There are 4 nested groupings, the coarsest first. Each group lies inside one group of the grouping before and may be the whole of it. The rows also spread widely along 14 directions, which tell nothing about the answers.
In the rows, 128 means zero.
Known rows, each followed by its group in each grouping:
[147  75 178 100 176 123 191 136 155 135 120 159 135 131 157 122 114 109
 127 126  81 174 122 162 102] : bom J_838 ziki J_757
[143 142 135 150 101 132 128  82 144 136 100  99 160 140 113 134  66 180
 113 184 122 150  78 139 161] : lebu J_397 sosi J_910
[137 133 134 160 172 108 174 136 114 171 134 129 100 105 188 124 159 105
 150 123 162 102 110 141 152] : lebu J_954 Mamom J_322
[127 144 154 136 138 105 131 147 136 170 163 147 106 111 151 145 134 116
 143 117 178 129  74  95 131] : bom J_333 lotid J_896
[136 101 141  95 148 121 152 136 111 118 151 132 152  87 156 166 149  84
 106 106 136 159 148 105 128] : lebu J_397 Dite J_88
[141 108 143 142 102 126 116 105 107 113 110  86 168  95 119 151 104 156
 107 140 153 165 126 111 145] : lebu J_397 Dite J_646
[135 106 125 146 167 124 196 121 132 147 111 146 140 129 175 126 121 112
 118 140  68 148 135 174 166] : lebu J_954 Mamom J_140
[136 120  99 147 151 147 123 111 136 161 107 133 164 151 151 129 131 138
 127 158  89 147 145 160 131] : bom J_581 vuvu J_287
[144 143 107 113 174 144 123 120 141 138 147 142  99 161 148 132 149  97
 147 161 136 125 117 135  77] : lebu J_939 Tobi J_9
[193  84 140  98 132 128 142 160 124 114  82  99 105 125 116 128 165 165
 164 163 142 183 153 158 137] : bom J_333 bimu J_885
[ 95 105  97 158 177 127  72 142  98 126 139 179 196 124 166 171 132  82
  75  86 127 143 171  80  81] : bom J_581 vuvu J_609
[ 93 106 157 136 149 128 136 108 119 165 152 138 168 104 169 115  90  94
 100 114 134 117 114 139  88] : lebu J_422 Rudu J_873
[160 127 122 147 157  90 148 137 127 112 141 144 132 141 118 161  77  94
 143 134 101 139 105 136 156] : lebu J_954 tebo J_386
[113 144 142  99 157 127 153 139 106 133 154 168 154 124 159 136 135  87
 142 124 127 130 135 132  97] : bom J_818 deti J_342
[107 115 121 140 147 129 141 125 135 160 148 156 136 105 162 128 145 119
 128 118 120 141 134 111 129] : lebu J_939 Tobi J_439
[159 104 137 128 132 127 127 169 120 168 127 145 148 130 145 149 150 128
 132 133 152 173 114 140 135] : bom J_818 deti J_446
[121 105 141 136 143 114 130 130 119 120 130 132 141 101 134 121 119 133
 151 119 122 143 154 122 119] : bom J_333 bimu J_734
[141 156 121 144 159 157 170  79 142 118 110 118  50 169 159 113 131 141
 108 183 112 160  98 154 136] : lebu J_397 sosi J_89
[135 135 145 130 110 125 137 127 134 155 146 146 156 136 121 138  92 134
 136 146 110 169  97 140 149] : bom J_818 deti J_342
[117 106 139 139 107 127 108 132 125 151 111 125 128 109 128 103 112 179
 132 138 135 154 125 123 139] : bom J_838 ziki J_757
[133 132 104 146 168 113 125 133 122 154 172 152 123 133 153 162 119  64
 128 117 101 131 124 126 138] : bom J_333 lotid J_896
[ 67 148 177 148  98 158 159 106 138 144 164 171 118 103 146 126 137 150
 109 104 132 206 113  79 128] : bom J_333 bimu J_734
[148  80 104 113 108 127 115 146 135 118 157 130 159  75  89 136 178 140
 218 124 103 182 203 101 123] : lebu J_939 Tobi J_9
[163 131 118 111 120 115 105 154 128 137 146 136 109 150 105 136 104 125
 151 162 139 146  94 142 133] : lebu J_954 Mamom J_322
[144 139 103 109 152 113 137 105 114 116 124  94 133 113 138 127 118 117
 154 163 122  94 141 147 141] : lebu J_397 Dite J_88
[153 121 108 171 145 104 146 126 150 142 141 136 123 127 120 149 119 130
 169 136  83 164 132 125 184] : bom J_333 bimu J_885
[103 179 125 161 147 139 159 125 102 174 163 158 112 115 176 136 172  93
 151 118 169 112 111 121 129] : lebu J_939 Tobi J_439
[ 76 146 163 181 119 156 150 106 119 151 105 147  93 128 160  68 121 194
 128 137 144 157 111 147 115] : bom J_333 bimu J_734
[134 141 111  64 113 146 120 135 100 136 150 137 162 127 117 127 123  98
 158 163 116 128 140 167 110] : lebu J_397 sosi J_910
[107 133 129 140 119 137 146 121 112 104 157 163 138 116 116 120 115 125
 157 122  91 175 150 136 118] : lebu J_397 Dite J_88
[ 70 113 111 149 131 140 112 130  86 126 125 161 129 109 160  89 105 137
  90 112 112 142 157 138 119] : lebu J_397 Dite J_88
[123 122 124 173 158 137 126 100 135 153 136 133 123 131 157 129 118 123
 114 134 131 139 112 125 109] : lebu J_939 Tobi J_439
[121 125 123 159 173 112 139 106 128 110 142 139  65 128 162 128 104 106
  92 126 122 139 107 105 140] : lebu J_397 sosi J_89
[108 129 117 150 135 126 159 116  82 118 110 126 148  98 158 120 127 127
 124 128 115 132 160 147 160] : lebu J_397 Dite J_646
[122 143  85 121 108 102 119 141 113 101  90 122 117 113 111 108 125 188
 165 167 128 118 152 109 182] : lebu J_954 tebo J_386

New rows. What belongs after each?
[134 134 154  90 141 115 162 125 132 138 140 129 165 110 146 160 123 102
 131 134 129 134 119 118 141] : bom J_333 bimu J_734
[132  78 133 150 136 124 147 103 139 151 140  93  83  70 157 107 145 144
 125 121 122 163 144 119 165] : lebu J_397 Dite J_88
[124 103 140 168 138 106 111 143 122 111 135 161  71 132 121 117  87 140
 107 115 137 169 101 110 127] : lebu J_939 Tobi J_439
[136 114 142 157 165 108 169 114 112  97 122 121 142  94 150 142 134 116
 149 119 123 136 153 119 127] : lebu J_954 Mamom J_140
[175 148 155  84 150  96 125 123 171 118 175 136 150 143  98 192 107  90
 165 149 141 144  79  89 106] : bom J_581 vuvu J_287
[132  84 102 164 136 107 150 129 125 156  83 119 141  94 163 113 125 171
 116 140 101 140 143 137 212] : lebu J_397 sosi J_910
[130 103 106 138 193 101 121 109 171 123 103 136 149 139 144 105  97 155
 158 159  81 104 142 129 100] : bom J_333 bimu J_885
[124  96 108 108 168 100 105 119 176 154 145 150 195 121 147 154  92 109
 113 137 103 109 112  86 110] : lebu J_939 Tobi J_9
[112 143 140 100 125 119 152 127 125 109 150 127 120  71 144 146 185 135
 157 127 167 140 148  57 137] : lebu J_954 Mamom J_140
[119 145 100 201 145 120 126 132  96 154 127 135  97 125 151 103 123 134
 159 131 141 111 124 151 147] : lebu J_954 tebo J_386
[136 143  92 119 132 108 103 174  83 106 117 150 121 128 128 141 141 129
 137 138 161 126 138 118 146] : lebu J_397 Dite J_88
[130 130 133 138 138 118 125 136 117 151 150 145 119 123 143 123 105 110
 136 131 146 125  94 140 126] : lebu J_397 sosi J_89
[117 184 147  92 139 156 125  96 133 129 166 148 156 155 138 174 130  87
 109 147 149 149  99  98  77] : bom J_581 vuvu J_287
[143 144  95  88 116  98 109 136 145 181 153 123 163 116 121 148 120 117
 166 160 114 102 115 124 188] : bom J_581 vuvu J_287
[135 120 155 179 169 121 204 127 107 130 101 150 173 123 169 151 128 112
 136 110  98 159 144 163 151] : bom J_333 bimu J_734
[150 119 133 168 180 136 127  84 113  62 133 101  89 119 132 135 141 116
 153 133 145 151 157 109  61] : lebu J_397 sosi J_89
[117  95 148 139 161 101 139 137  99 134 123 141 140 106 163 112  91 112
 111 110 124 124 133 144 128] : bom J_818 deti J_342
[165 105 134 116 126  95 113 127 140 120 133 104 111 121 101 135  82 134
 143 153 137 136  99 122 146] : lebu J_939 Tobi J_9
[145 128 155 133 122 145 143 104 120 102 134 111  80 122 128 137 130 136
 113 143 154 187 107 115 124] : lebu J_397 sosi J_89
[120 156 140 137 144 120 134  95 114 129 146 132 142 138 132 139  76  94
 125 137 114 123 107 145 122] : bom J_581 vuvu J_609
[190  95 137 166 115 115 116 137 109 152 145  88 166  85 115 182 139 115
 157 121 171 165 120 119 156] : lebu J_397 sosi J_910
[163  97 109 106 201 115 160 101 177 116 129 128 158 126 156 176 164  93
 140 144  71 154 168  99 124] : bom J_581 vuvu J_609
[166 140 136 165 113 149 199 136  97 154 100 131 171 135 148 162 156 131
 144 146 120 189 122 187 187] : lebu J_397 Dite J_646
[ 96 131 135 129 161 109 159 125 146 149 130 170 136 127 166 103 112 138
 138 136 102 124 116 126 133] : bom J_818 deti J_446
[133 106  99 112 109 126  53 141  90 132 161 110 127 101 110 148 132 105
 122 121 144 153 167 102 132] : bom J_581 vuvu J_287
[146 120 114 137 121 171  98 112 148 187 122 123 132 163 134  97 118 163
 138 187 129 152  93 182  92] : lebu J_397 sosi J_910
[130 134 134  71 100 144 124 127 115 114 116 119 221 107 103 145 134 148
 173 158 123 149 170 131 102] : bom J_333 bimu J_885
[163 125 130 209 127 121 134 118 143 168 155 113  81 129 116 121 131 144
 191 145 141 163  98 146 147] : lebu J_422 Rudu J_873
[100 104 128 131 135 124 118 135 134 161 113 141  68 118 162  82 122 166
  98 137 129 143 116 119 150] : bom J_838 ziki J_757
[103 113 145 177 132 132 190 117 128 160 116 147 122  84 171  89 155 167
 159 121 116 154 136 140 166] : lebu J_397 sosi J_910
[147 114 131 131 162 130  85 133 119 149 148 127 135 139 152 177 122  85
  79 122 162 147 104  96  95] : bom J_838 ziki J_757
[149  82  99 183 143 104 105 125 140 159 184 121 110  95 127 143 116  99
 152 111  93 156 141 114 164] : lebu J_954 Mamom J_140
[157 109 117 144 146  99 119 132 103 114 131 101 146 101 127 159 110 104
 139 125 142 126 141 116 143] : lebu J_954 tebo J_386
[137  98 113  96 182 102 123 125 136  88  85 130 121 133 160 152 117 130
  59 148 134 128 131  82 127] : lebu J_939 Tobi J_439
[105  77 140  95 137 114 130 143 147 136 138 158 143  91 144 106 132 146
 133 119 105 165 154 101 119] : bom J_818 deti J_446
[145 115 155 123 117 115 126 174  98 159 126 150 205 107 135 175 130 114
 130 108 165 153 114 120 135] : bom J_838 ziki J_757
[136 117 148 102 168 123 119 123 171 134 127 152 129 147 159 168 130 122
  70 138 150 164  87  72 101] : bom J_581 vuvu J_609
[126  92 118 143 133 126 118 113 124 164 155 102 103  76 148 114 146 121
 138 120 138 135 148 116 140] : lebu J_939 Tobi J_439
[133 135 113 120 134 126 158 148  98 143 145 146  73 126 147 124 144  94
 134 134 123 146 129 151 171] : lebu J_939 Tobi J_9
[103 148 143 107 124 121 163  94  83 115 141 113 181  83 147 165 103  82
  96 118 130 119 143 112 153] : lebu J_939 Tobi J_439
[167  88 137 174 156 118 140 121 116 131 100 100 134 122 138 139 110 132
 129 132 115 161 140 159 146] : bom J_333 bimu J_885
[124 138 116 122 127 137 119 122  99 102 136 131 107 121 130 130 132 123
 127 141 141 149 138 120 121] : lebu J_397 sosi J_89
[123 115 145 114  85 113  85 105  94 130 135  70 127  91  98 101  52 147
 131 145 140 119 127 150 147] : bom J_333 bimu J_734
[ 78 154 127 147 116 135 137 110 148 200 124 146  95 120 163  56 119 187
 147 161 144  99  83 143 143] : lebu J_939 Tobi J_439
[ 73 160 137  71 131 127 142  92 135 104 152 153 179 113 140 151  95 109
  99 136  96 130 140  78 122] : bom J_333 bimu J_734
[150 140 152 142 134 134 156 138 147 147 137 168 131 175 124 142 107 124
 140 157 126 175  73 157 109] : lebu J_422 Rudu J_873
[157  92 142 180 167 134 148 113 141 130 119 131 133 136 140 143 125 130
 139 128  96 184 137 141 112] : bom J_838 ziki J_757
[121 116 135 107 149 103 157 159 109 117 158 169 131  99 143 136 138  90
 154 107 121 140 146 117 130] : lebu J_954 Mamom J_322
[179 127 142 111 157  84 138 148 156 135 149 142 131 137 112 161 115 103
 181 143 132 134  92 125 135] : bom J_581 vuvu J_609
[112 118 171 100 142 112 173 120 152 122 111 151 190 106 147 143 108 145
 121 129 115 151 119 103 127] : bom J_333 bimu J_885
[130 107 134 115 123 127 144 142  86 118 108 121 142  98 145 124 131 133
 117 127 140 150 150 149 144] : lebu J_397 Dite J_88
[175 154 151 174 133 122 141  72 138 136 128  69 137 138 124 165  86 133
 133 169 157 135  68 134 140] : lebu J_954 Mamom J_322
[106 132 161 180 157 152 173  87 108 139 102 102  91 104 185  90 165 153
 131 137 177 130 134 140  95] : lebu J_422 Rudu J_873
[148  82 121  56 133 137 103  99 159 127 131  97 136 124 112 112 108 134
 134 172  79 155 158 146 104] : bom J_581 vuvu J_287
[114 122 163 106 159 121 159 122 104 146 131 119 111 101 178 115 122 100
 109 121 150 111 124 144 123] : bom J_333 bimu J_734
[149 173 127 108  83 126 116 126  67 125  98  84 179 131  99 143  85 142
 152 176 155 111 123 177 163] : bom J_333 bimu J_734
[101 123 104 116 120 125  89 121 107 147 138 111 115  88 137  99 143 140
 147 135 141 114 164 114 135] : bom J_581 vuvu J_609
[109 125 104 158 130 148 123 120  94 142 154 140 124 114 149 124 132 107
 119 120 111 158 152 144 133] : lebu J_397 Dite J_88
[107 152 110 128 110 134 106 123  79 120 163 132 132 111 118 122 110 104
 151 133 132 128 143 140 122] : lebu J_397 Dite J_646
[122 125 121 125 129 136 147  89 136 145 123 101 145 105 157 136 128 139
 103 153 119 144 126 119 160] : lebu J_397 Dite J_646
[120  82 127 119 123 122  93 151 112 140 129 131 138  98 138 121 113 135
 103 117 148 149 136 111 118] : lebu J_954 tebo J_386
[140 126  93 115 173 126 116 142 109 170 203 151 111 141 162 170 133   9
 103 120 117 128 124 138 121] : lebu J_422 Rudu J_873
[120 115 133 141 135 118 155 159 104 122 138 163 119  95 144 121 163 130
 165 108 136 161 150 121 136] : lebu J_397 Dite J_646
[113 127 102 190 139 128 140  99 111 158 161 130  92 110 157 117 108 103
 121 121  94 143 126 145 179] : lebu J_397 sosi J_89
[142 160 110  91 135 124 137 112 126  72 114 117 105 136 119 145 142 146
 142 177 138 143 132  98 134] : lebu J_397 Dite J_646
[119 177  95 181 125 132 144 126 104 161 132 138  84 130 152 127 158 136
 151 145 152 127 114 126 183] : lebu J_939 Tobi J_9
[124 111 129 161 158  99 156 110 127 107 127 122 133  80 143 144 144 134
 158 110 107 144 169  82 157] : bom J_838 ziki J_757
[183 124 103 176 150 147 127 145 110 129 117 128 130 158 136 194 173 112
 126 138 131 201 147 130 148] : bom J_333 bimu J_734
[157 124 134 155 128 104 132 116 119 126 119  90 136  99 129 151 121 145
 142 142 162 133 116 106 161] : lebu J_954 Mamom J_322
[122 164  92 170 167  83 122 128 101  72 106 147 141 143 126 154 103 129
 143 146 136  98 138  91 137] : lebu J_422 Rudu J_873
[182  47 159 110 153 112 141 152 133 103  73 110 134 123 121 118 112 160
 137 144 111 182 151 166 115] : bom J_333 bimu J_885
[119 119 130 135 142 111 126 166 111 132 110 169 101 131 142 104 133 145
 143 126 138 144 129 138 132] : bom J_581 vuvu J_609
[104 166 101 200 142 157 165  77 137 160 142 122 107 113 162 111 172 148
 175 146 115 139 144 122 144] : lebu J_954 tebo J_386
[ 80 135 167  53 112 132 155 134 118 123 134 154 192  74 150 112 150 144
 151 129 163 122 139 101  84] : lebu J_397 Dite J_646
[ 89 103 138 125 148 120 140 125 163 164 175 164  86  94 161  93 127 123
 134 111 117 142 115  96 118] : lebu J_954 tebo J_386
[157 134  80 143 131  86 103 163 121 150 163 142 104 133 108 154 113 102
 171 136 104 133 127 127 199] : bom J_333 bimu J_734
[131  99 119 164 100 144 131 119  76 126  95  88  88  97 131  94 131 163
 125 138 133 167 166 163 171] : lebu J_939 Tobi J_9
[ 96 118 145  85 138 139 173 152 149 151 107 182 139 123 169 106 160 161
 125 138 111 163 136 124 133] : bom J_333 bimu J_734
[116 125 155 144 102 156 163 111  70 138 129 110 149  78 156 135 146 118
 111 114 154 168 147 142 149] : lebu J_397 sosi J_910
[142 125 112 125 127 122 117 112 116 138 136 109 133 119 130 155 111 111
 106 144 132 139 121 117 156] : lebu J_939 Tobi J_439
[153 117 116  64 122 119 114 147 167 148 142 134 142 130 111 134 126 139
 162 170 126 139 108 116 123] : lebu J_954 tebo J_386
[134 107  92 134 149  83  87 182  66 118 137 135  68  92 137 106 134 108
 154 113 171  95 150 122 151] : lebu J_397 sosi J_910
[ 87 186 141 126 129 122 128 110 103 112 169 155 134 105 142 150 123 105
 128 121 177 114 101  67 111] : lebu J_397 sosi J_910
[154 121 167 111 159  91 124 135 152  96 134 146 128 138 122 176  98 117
 107 127 154 158  84  74 112] : bom J_581 vuvu J_287
